The rows of a group lie close to one hidden flat surface of 14 dimensions, which passes through zero. Surfaces can cross.
In the rows, 128 means zero.
Some rows, each with its group after it:
[ 91 106  82  87 201 150 152  97 122 112 184  75 179 145 202 106 139 115
 114 120 133 122 149 154 129] | U
[137 164 185  81 143 146 108 144 144 114 136  42 103  78 127  82 166 107
 164 126 118 203  77 117 145] | L
[105 131 124 124 116 123 109 141 123 159 124  97 105 154 193  58 166 129
  88 160 135 179 102  86 142] | L
[ 85 152 144  96 173 129 155 122 126 113 165 118 179  74 139 110 107 131
 156 118  90 151  84 144 112] | L
[119 127  68 120 139  83 138  97 155 100 127 143 144 179 112 146 162 152
 113 172 103 124 104  70 144] | H
[130 131 111 159 110 123 109 179  77 141 110  82 146  91 188 137  71 175
 102  87  76  96 118 172 111] | F
[123 126 125 114 145 138 119 140  98 138 133 124 149 115 120 144 148 113
 143 134 128 113 145 131 121] | L
[143 114 105 116 145 175  76 118 170 141 120  88  83 106 131  79 126 128
 117 125 161 133 143 133 130] | J
[223 109 107 101 139 182 122 133 150 134  49 119  92 104  55 173 178  97
 129 145 151 111 161  98 167] | J
[105 133 163 122 126 174 109 131 132 101 169 134 113 130 130 115 131 122
 146 131 192 136 151 136 128] | H
[106 143 155 148 128 191 150 145 121 148 154 182 125 118 147 135  85 174
 110 111 128 167 103 144 119] | L
[ 80 184 107 146 184  96 135 125 106 134 132 169 141 111 103 142 116 140
 102 185 170  71  69 150 117] | F
[104 133 127 110 161 157 145 148 103 141 135 129 178  87 138 133 143 137
 107 145 139 127 110 138 118] | J
[110 152 131 139  86  96 121 111 144  40 141 111 123 125  97 160  94 139
 157 147 153  93 153 174  83] | J
[106 139 122 145 164 121 172  92 176 199 164  97 105 118 136 106  78 138
 137 164 102 215 100 121 125] | F
[147 138 162  68 118 147 123 139 139  93  89 106 122 133 161 140 171  62
 214  88 114 178 123  66 170] | U
[148 112  94 144 112 126 140 123 140 147 113  87 129 106 118 173 121 140
 113 161 127 129 156 141 125] | L
[126 135  86 108 193 164 150 128  61 134 193 141 173 147 126 163 142 136
 130 168  71 109 123 112 113] | F
[131  76 108  79 127 199 111 164 156 125  64 149 179  83 150 106 181 136
 106  91 135 132 142  97 140] | J
[137 145 110 118 148 167 115 166  80 175 129 106 130 110 123 145 149 135
 116 160  94 142 101  94 121] | F
[158 108 173 155  71  92 135 156  87 188 119 108 100 157 158 176 164 121
 114  84 123 156 144 140 156] | L
[115 105 172 125 116 139 160 103 158 132 131 163 150 118 109 133 134 110
 154 123 168 156 159 124 127] | F
[ 99  98 121 127 112 113  98 141  96 155 151 102 165 119 157 148 139 143
 129  94 113 119 154 166 112] | J
[150 118 140 111 182 109 152  85 131 133 161 146 132 157 114  90 141 119
  95  82  88 127 105 159 142] | J
[181 139 191 156 156  87 120  97 107  94 171 207  94 186  44 131 133 112
 142  89 121  96 119 123 164] | F
[128 115 138 129 119  94 179 126 108  77 146 111 173 138 166 137 134 134
  85  90 101 114 134 178 118] | J
[191 133 144 126 104 150 155 118 150 123 118 127  76 102  41 166 130 137
  80 127 147 111 126 231  90] | L
[ 72 138 122 154 115 132  59 155 143 149 117 161 107 149 201  76  97 163
 135 114 150 146  98  59 166] | L
[ 60 131 126 169 170  70 109 140  95 212 121 109 199  55 146 119 118 134
 149 163 174 113 121 112 131] | H
[165 129 159 122 105  98 113 144 120 123  74 120 122 114 101 156 166  83
 166 131 157 118 136  91 156] | F
[ 51 159 120 148 105 106  85 147 115 192 156 155 111 139 141 105 108 162
 136 140 105 156  84 124  93] | J
[148 142 176 119 137 213 131 141  92 154 184 144  56 180 125 152 148  96
 140 136 159 169 144 110 152] | H
[122 135 178 151  86 133 182 142 106  51 170 138 139 154 149 144 140 159
  66 144 180 128 129 145 129] | L
[129 100  80  98 130 174  83 127 176 144  87 186 133 135  99 106 154 146
 126 115 106 128 124  79 123] | H
[126  74 121 149 114 144 154 133 144 106 118 106 162 122 173 157 138 131
 117 141 206 129 199  97 174] | J
[136 123 111 130 150 158  96 127 146 130 116 162 122 129 109 113 116 120
 170 136 122 129 134  71 142] | U
[196 117 152 175 110  65 175 101  81 185 116 151  80 188 101 140 124  59
 109 153 150  84 170 155 134] | U
[144 139 198 144 145 177  75 140 109 124 177  94  74 108 125 122 105 111
 172 113 202 142 170 138 161] | F
[137 139 113 127 155 127 129 125 153 181  97  88 101 105 113 166 135 109
 165 167 135 165 114  71 173] | U
[107 133 137  82 149 136 148 146  82 126 135 107 182 106 155 153 180  83
 157 127 149 117 137 143 118] | U
[110 115 151 157 104  56 143 133 106 103 133 157 161 169 149 119 166 144
  80 131 145 100 112 100 154] | H
[146 103 153 131 111 145 164 120 135 107  89 133 149 111 139 142  96  68
 201 121 153 115 205  93 133] | L
[132 135  87 125 186 165 101 141  93  98 125 119 160 104 145  34  76 115
 125 161 114  52 136 113  75] | U
[152 131  93 111 153 143 159  90 185 152 105 122  97 138 129  88  85  89
 158 150  77 180 120  97 122] | F
[130 138 189 124 104 134  83 170 115 134  79 128 114  88 124 152 147 100
 189  88 171 136 135 114 153] | L
[156 130 187 136  95 133 126 120 166  49 110 147 114 117 112 143  80 124
 183  76 141 144 156 115 155] | J
[108  73  52 130 142 111  77  83 173 134 140 203 143 181  73 134 166 165
 100 117 133  84 168 117 134] | H
[116 138 139 104 169 153 150 106 135  71 171 128 135 159 161 123 125 117
 150 126 132 153 120  86 166] | U
[137 143 173 168 114 135 112 147 121 103 151 123 110  94  94 147 114 189
  73 109 167 113 107 185 138] | H
[112 118 117 122 120 163 131 114 202  97 111 142 125  96 139  92  93 160
 129 115 119 165 111 119 122] | F
[154 105  52  90 137 145 122 112 146 111  79  79 143 135 157  55 128  86
 114 176 100  87 161 104  80] | L
[165 124  97 118 139 112 115 106 111 107 132 132 110 167  91 151 146  98
 114 121 144  60 163 192 104] | F
[134 125 124 116 153 151  87 107 146 138 114 163 104 133  93  79 114  95
 159 115 129 112 142 116 119] | U
[120 166 122 145 180 175 217 112 121 140 160 157 157  68 101 184  20 130
 164 164 104 122 117 176  78] | H
[151 123 142 169 172 104 164 104 113 107 169 158 141 160 155 115  26 129
 161  93  61 121 137  97 160] | H
[133 134 120 145 136 150 101 106 166 144 137 134  71 139 101 131 118 145
 123 138 168 143 128 117 155] | F
[106  89 138 119  79 152 130 175 110 117 104 124 185  92 158 159 165 160
 131 103 123 140 156 110 125] | F
[166  93  93 145 128  81  93  94 155 168  79  82 127  85  85 121 100  96
 150 124 132  83 176 169 114] | U
[140  82  50 125 179 140 111  94 118 130 149 163 163 168 111  97 126 114
  95 147 123  48 181 131 102] | U
[ 51 114 154 121 133 101 193  85 186 114 152 118 170 115 186 131 113 129
 143 103 164 188 123 149 146] | U
[ 85 137  97 109 176 154 128 104 155 150 139 158 135 135 154  67 117 132
 120 154 121 145  96  98 124] | U
[149 107  96 144 122 157 141 145 114 125 107 134 146 128 147 179 102 121
 163 142 138 105 196  86 134] | J
[ 92 123 132 112 139  79 110  84 199  90 119 145 132 155 148  36 116 108
 151 104 154 140 113  93 147] | F
[114 129 133 123 139 161 149 122 147  98 155 167 129 146 131 134 118 146
 122 106 113 143 126 128 132] | U
[132 134 142 135 115 121 116 139 132 147  92 117 110 128 154  84 120  98
 134 140 148 131 129 109 129] | H
[115 101  79 131 168 127 132  49 180 146 162 184 100 207 139  76  89 109
 133 114 111 127 151 128 128] | F
[108 139 133  94 130 135 126 125 110 110 157 135 134 156 121 128 185 111
 115 148 153 127 124 132 116] | H
[143 155 100 125 116 122 170 105 159 117 109 109  97 125 120 134 101 137
 122 162 103 151  91 133 108] | H
[116 124 144 145 144 118 129 125 131  72 169  92 154 125 120 199 168 172
 150 152 167 159 143  69 199] | J
[103 105 139 163 124 116  99 143 117 184 144 158 143 101  89 152 161 164
  82 123 176 102 127 175 127] | H
[ 58 138 160 108 117  87 101 159 102  64 118  93 184 114 206  43 174 114
 125 146 181 115 109  85 120] | H
[ 98 152 188 151 122 111 157 133 121 141 141  79 129  67 155 132 119 138
 106 125 184 166 106 186 131] | J
[137 184 141 163 137 148  94 146 136 144 101  79  56  70 160  86   4 136
 160  91  94 145  77 165 127] | L
[108 112 147  91 129 152 150 119 136  80 167 149 176 103 105 196 152 141
 141  76 146 127 150 195 114] | U
[ 78 118 130  97 149 100  90 121 123 129 151  95 173 109 156  89 151 116
 155 110 138 124 130 145 114] | J
[133 127 132 112 143 117 103 105 135  96 154 112 120 154 126  71 136 102
 115 119 137 111 142 143 119] | L
[ 74 128 147 136 107  69 101 122 153 145 116  97 130 114 153  72 153 139
 116 136 163 163 102 118 132] | U
[123 129 147 107 128 150 145 123 114 128 148 177 150 127  93 130 159 122
  99 133 149 101 124 177  85] | L
[ 94 176 105 109 155 147 105 151  69  75 165 134 151 160 162  86 131 106
 143 196 129  94 114  65  99] | J
[153  92 111 124  70 142 118 143 119 144 108 112 112 166 153 164 166 123
 114 108 120 140 171 135 127] | H

New rows, each followed by its group:
[ 88 117 112 122 178 169 106 106 142 115 182 131 133 133 138  86 142 142
 101 153 192 123 145 122 139] | J
[103 147 102 118  64  92 128 152 107 125 105 183 117 196 138 111 168 135
  87 160  89 112  84  97  90] | J
[110 144 168 142 101 102 143 151  84 108 147 184 146 171 143 154 137 133
 160 120  96 144 102  68 154] | J
[190 161 176  85 131 137 139 164  87 102  90 119 135  86  70 174 179  96
 153 129 106 115 100 126 141] | J
[ 83 133  89 168 130 108  76 153 118 207 130  84 146  59 116 138 111 193
 113 178 124 129 115 121 113] | U
[165 162 198 137  92 136 172 147 151  42 112 121 121  83  92 157 114 166
 133 124 112 179  86 108 156] | F
[147 124 143 134 120 173 111 182  98 146 108 125 136  83 134 153 141 160
 121 115 112 137 115 116 137] | H
[105 104 147 154 116 133  94 188  63 189 109 202 187  98 124 165 150 144
 150 104 143  85 146 102 129] | F
[ 67 127  96 122 126 136 125 120 154 121 119 117 152 116 145 144 163 138
 121 170 197 125 135 108 135] | F
[118 121  83 155 150  77 145  78 198 218 105 120  89 139 144 102  66 116
 146 148 121 174 119 115 146] | F
[116 106 177 119 128 153 159 136 130 110 113 227 168 127 120 127 133 109
 165  91 155 127 141  93 140] | J
[133 110 144 137 136 119 177 119 155 128 102 166 171 100  90 204 132 144
 165 113 115 156 128  84 176] | J
[130  99 155 148 100 169 131 109 193 136 118 201  91 146 110 115 137 165
  98  93 175 169 130 111 165] | J
[ 72 128  83  88 124 178 101 122 176 146 133  88 112 118 176  81 132 132
 140 148 129 182 115 117  96] | H
[155 115 110  73  92 149 141 114 177  93 104 175 101 175  90 123 193 138
  86 103  90 148  97 130 112] | H
[181  90 111 118 177 172  64 103 171 150 136  95  76 140  73 144 193 149
 104 112 165 158 154  99 208] | J
[105 137 120 122 122 167 173 120 155  73 137 136 149 124 147 149 118 138
 138 166 167 144 149 107 132] | F
[129 155 136 156 102 158  96 147 119 136 139 139  94 104  94 184  76 161
 177 125 122 133 128 125 122] | J
[120 148 132 112 126 131 127 137 118 103 127 159 133 138 118 112 127 125
 147 131  97 126  98  99 120] | J
[122 131  97 135 126 122 124 111 144 100 122  90 122 144 151 111 123 131
 123 163 138 130 140 104 136] | J
[ 69 126  77  75 147  89 143 106 124 161 150  70 178 117 148 137 164 110
 141 153  93 141 118 163  85] | H
[140 158 104 155 140 120 131 103 158 102 159 142  77 162 104 134 103 174
  69 136 120 119  84 147 145] | F
[155 152 145 167 113 145 140 143 114 143 111 190 108  98  55 123  82 142
  99 164 154  73 133 175  81] | U
[164 126  83 112 156 189 132 116 156 119 129  74  85 124 149 131  92 142
 104 106  97 148 132 165 131] | U
[100  91  61 152 116  97 143 103 114 201 169 124 127 186 153 165 125 138
  95 139 121 111 170 174 100] | H
[107 119  68 148 143  95 105 146 111 114 116 109 183 117 142 153 124 159
 133 162 120  91 132  75 147] | H
[128 116 107  72 144 152 147  93 119 110 158  95 143 156 130 109 173  76
 126 146 128 118 159 162  87] | F
[ 99 123 140  99 128 157 145 128 122 144 144 153 150 140 125 147 173 100
 141 146 155 142 140 133 106] | H
[157 130 138 126 158 129 124 118 120 111 160 113 109 162 138 100 145 135
  97 107 111 133 114 125 155] | J
[113 142 108 112 154 157 121 124 139 157 142 110 119 113 136 113 116 132
 146 131  96 160 109 110 126] | H
[100 120 144 113 157 119 166 109 122 120 149 123 178 106 154  91 118 119
 100 105 135 113 124 190 107] | J
[185 175 187 142 128  53  72 138 101 120 126  52  59 120 124  66  93 105
 125  79  95 127  77 160 154] | F
[162 152 141 116 141 165 183 134  93 104 130 184 115 159 106 139 113  83
 141 148 121 101 134 122 104] | H
[165 127 117 113 108 146 181 105 166 115 106 151  93 170 132 120  90 108
 144 100  73 168 123 112 126] | H
[172 152 111 124 134 115 155 124 116 125 104 110  99 149 120 151 116  95
 150 164  96 129 117 100 130] | H
[149 152 125 138 170 129 142 126 119 155 150  56 102 124 156 113 125 147
  86 153 113 166  89 126 163] | J
[109 136 132  96 164 175  63 116 173  87 140  97 130  62  78 132 136 143
 181 135 187 135 141 119 136] | J
[165 118 107 121 139 202 136 136 129 168  90 161  76 167 171 111 101  83
 147 130 126 146 149  69 150] | U
[139 127 119  58 200 181 144 141  81 121 129 135 186  94 154  52 144  98
 100  89  71  94  95 165  86] | J
[156 156 127  91  92 118 134 141 153 101  51 154 112 122  72 131 179 118
 121 159 112 132  74  96 118] | J
[116  93 146 106 154 168 115 126 116 153 145 157 161 118 133 110 129  97
 179  73 118 126 168 132 126] | H
[ 80 100 105 100 155 116  55 104 168 127 148 101 174  71  70 138 180 155
 155 111 161 127 142 143 127] | U
[116  82 157 119  96 175  96 157 130 176 109 177 131 115 133 108 161 133
  96  69 166 131 156 156 126] | J
[123 130 109 114 140 143 181 122 106  83 172 100 171 123 147 169 114 133
 127 137 103 121 140 155 112] | F
[ 85 160 113 124 159 150 133 124 135 161 160  78 131  75 119 171 118 163
 124 182 138 177  89 156 113] | H
[127 161 120 118  84 135 156 169  83 145 100 163 130 103 106 152 134 136
  98 171 113  85  93 181  48] | J
[111 106  81 122 147 119 125 123 149 169 110  99 158 104 139 149 131 154
 128 134  90 150 122 110 140] | J
[120 149 136 149 137 150 127 172  91 175 116 193 135 100  94 126 159 173
  65 170 154 124  73  99 126] | H
[140 135 163 168  83 115 108 166 116 189  97 107  84  90 128 187 114 144
 132 117 157 154 116 147 150] | L
[115 121 150 128 118 142 109 120 117  65 144 155 126 159 150  77 124 101
 131 130 209  74 177 137 108] | H
[176 143 146 126 119 143 192 130 119  93 111 137 129 127 114 140  95 106
 145 124  76 132 127 122 116] | F
[117 131 125 165 134 117 122 129 152 158 124 170 131  87 137 100  41 180
 132  82  67 131  95 151 118] | F
[143 127 151 110 112 142  79 150 107 155 150 113 111 106  85 128 171 164
  77 100 113 132 107 184 109] | F
[ 89 145 131 154 121 142 140 145  99 113 137 167 137 144 159 130 112 142
  94 150 192  83 128 139 110] | F
[104 149 146 157 117  69 146 123 140 202  90 157 120  96  77 142 137 123
 109 160 181 118  89 173 109] | F
[175 155 159 119 153 136 153 132 106 100 112  56  98 122 150  92 159  91
  95 173 170 134 112 109 162] | J
[176 171  88 114 138 144 115 120 119  98 131  72  52 159 121 109  92 115
 103 162  98 111 106 147  96] | H
[116 149  76 134 177 100 137  95 140 130 110 127 142 115 103 162  78 103
 161 155 137  74 131 142 119] | F
[139 179 101 118 181  96 113 142  70  58 156  70 134 128 138 148 114 120
 140 136  99  68 108 138 142] | F
[112 150 148 129 130 123 210 140  97 143 110 152 164 115 174 119  84  99
 139 155 101 141 103 126  95] | H
[133 123 164 157 107  75 115 125 145  51 109  93 154 103 149 117 100 131
 145  96 154 105 155 133 152] | H
[ 94 128 132 174 129 131  84 159  95 135 146 105 162  79 151 102  81 167
 148 142 134  97 147 130 108] | U
[157 123 147 141  77 133 171  93 176 121 121 105  68 132 118 132  91 121
  79 114 179 131 161 230  85] | F
[175 123 102 135  77 129 125 134 110  89 133 113  73 226 157 149 148 129
 100 142 114 125 152  91 151] | H
[120 160 144 113 137 172  76 134 120 127 145 157 112  99  44 153 146 140
 153 133 151 103 117 157 101] | J
[ 95 142  96 164 136 132  93 126 105 205 123 215  98 167 100 126 141 120
 101 183 211  63 138 116 118] | L
[131 106 109 171 132  56 109 108 127 186 123 116 147 127 107 150 125 132
 140 141 106 110 157 120 137] | U
[176 158 101 147 172  90  79 125 119 114 120 114  94 136  90  91 109 138
 118 153 101  86  95  95 163] | H
[130  89 127 164  97  72 125 143 104 153  87 146 177 124 147 186 117 120
 172  90 127 102 184 105 155] | F
[107 131 128 160 171  65  81 101 140 116 132 113 147  98  91 104 108 125
 161 152 176  89 134  99 155] | H
[162 133 139 136 111 156 126 161 137 120  99  95 117  93 160 105  83 153
 154 105  55 179 105  81 144] | F
[136 126 150 180 112 126 122 135 116 219 104 162  84 129 136 130  89 101
 154 157 165 143 145  92 138] | U
[139 128 130 116 146 126 149  99 185 153  90 131 115  91  77 126 173 115
 108 163 175 149 107 128 138] | J
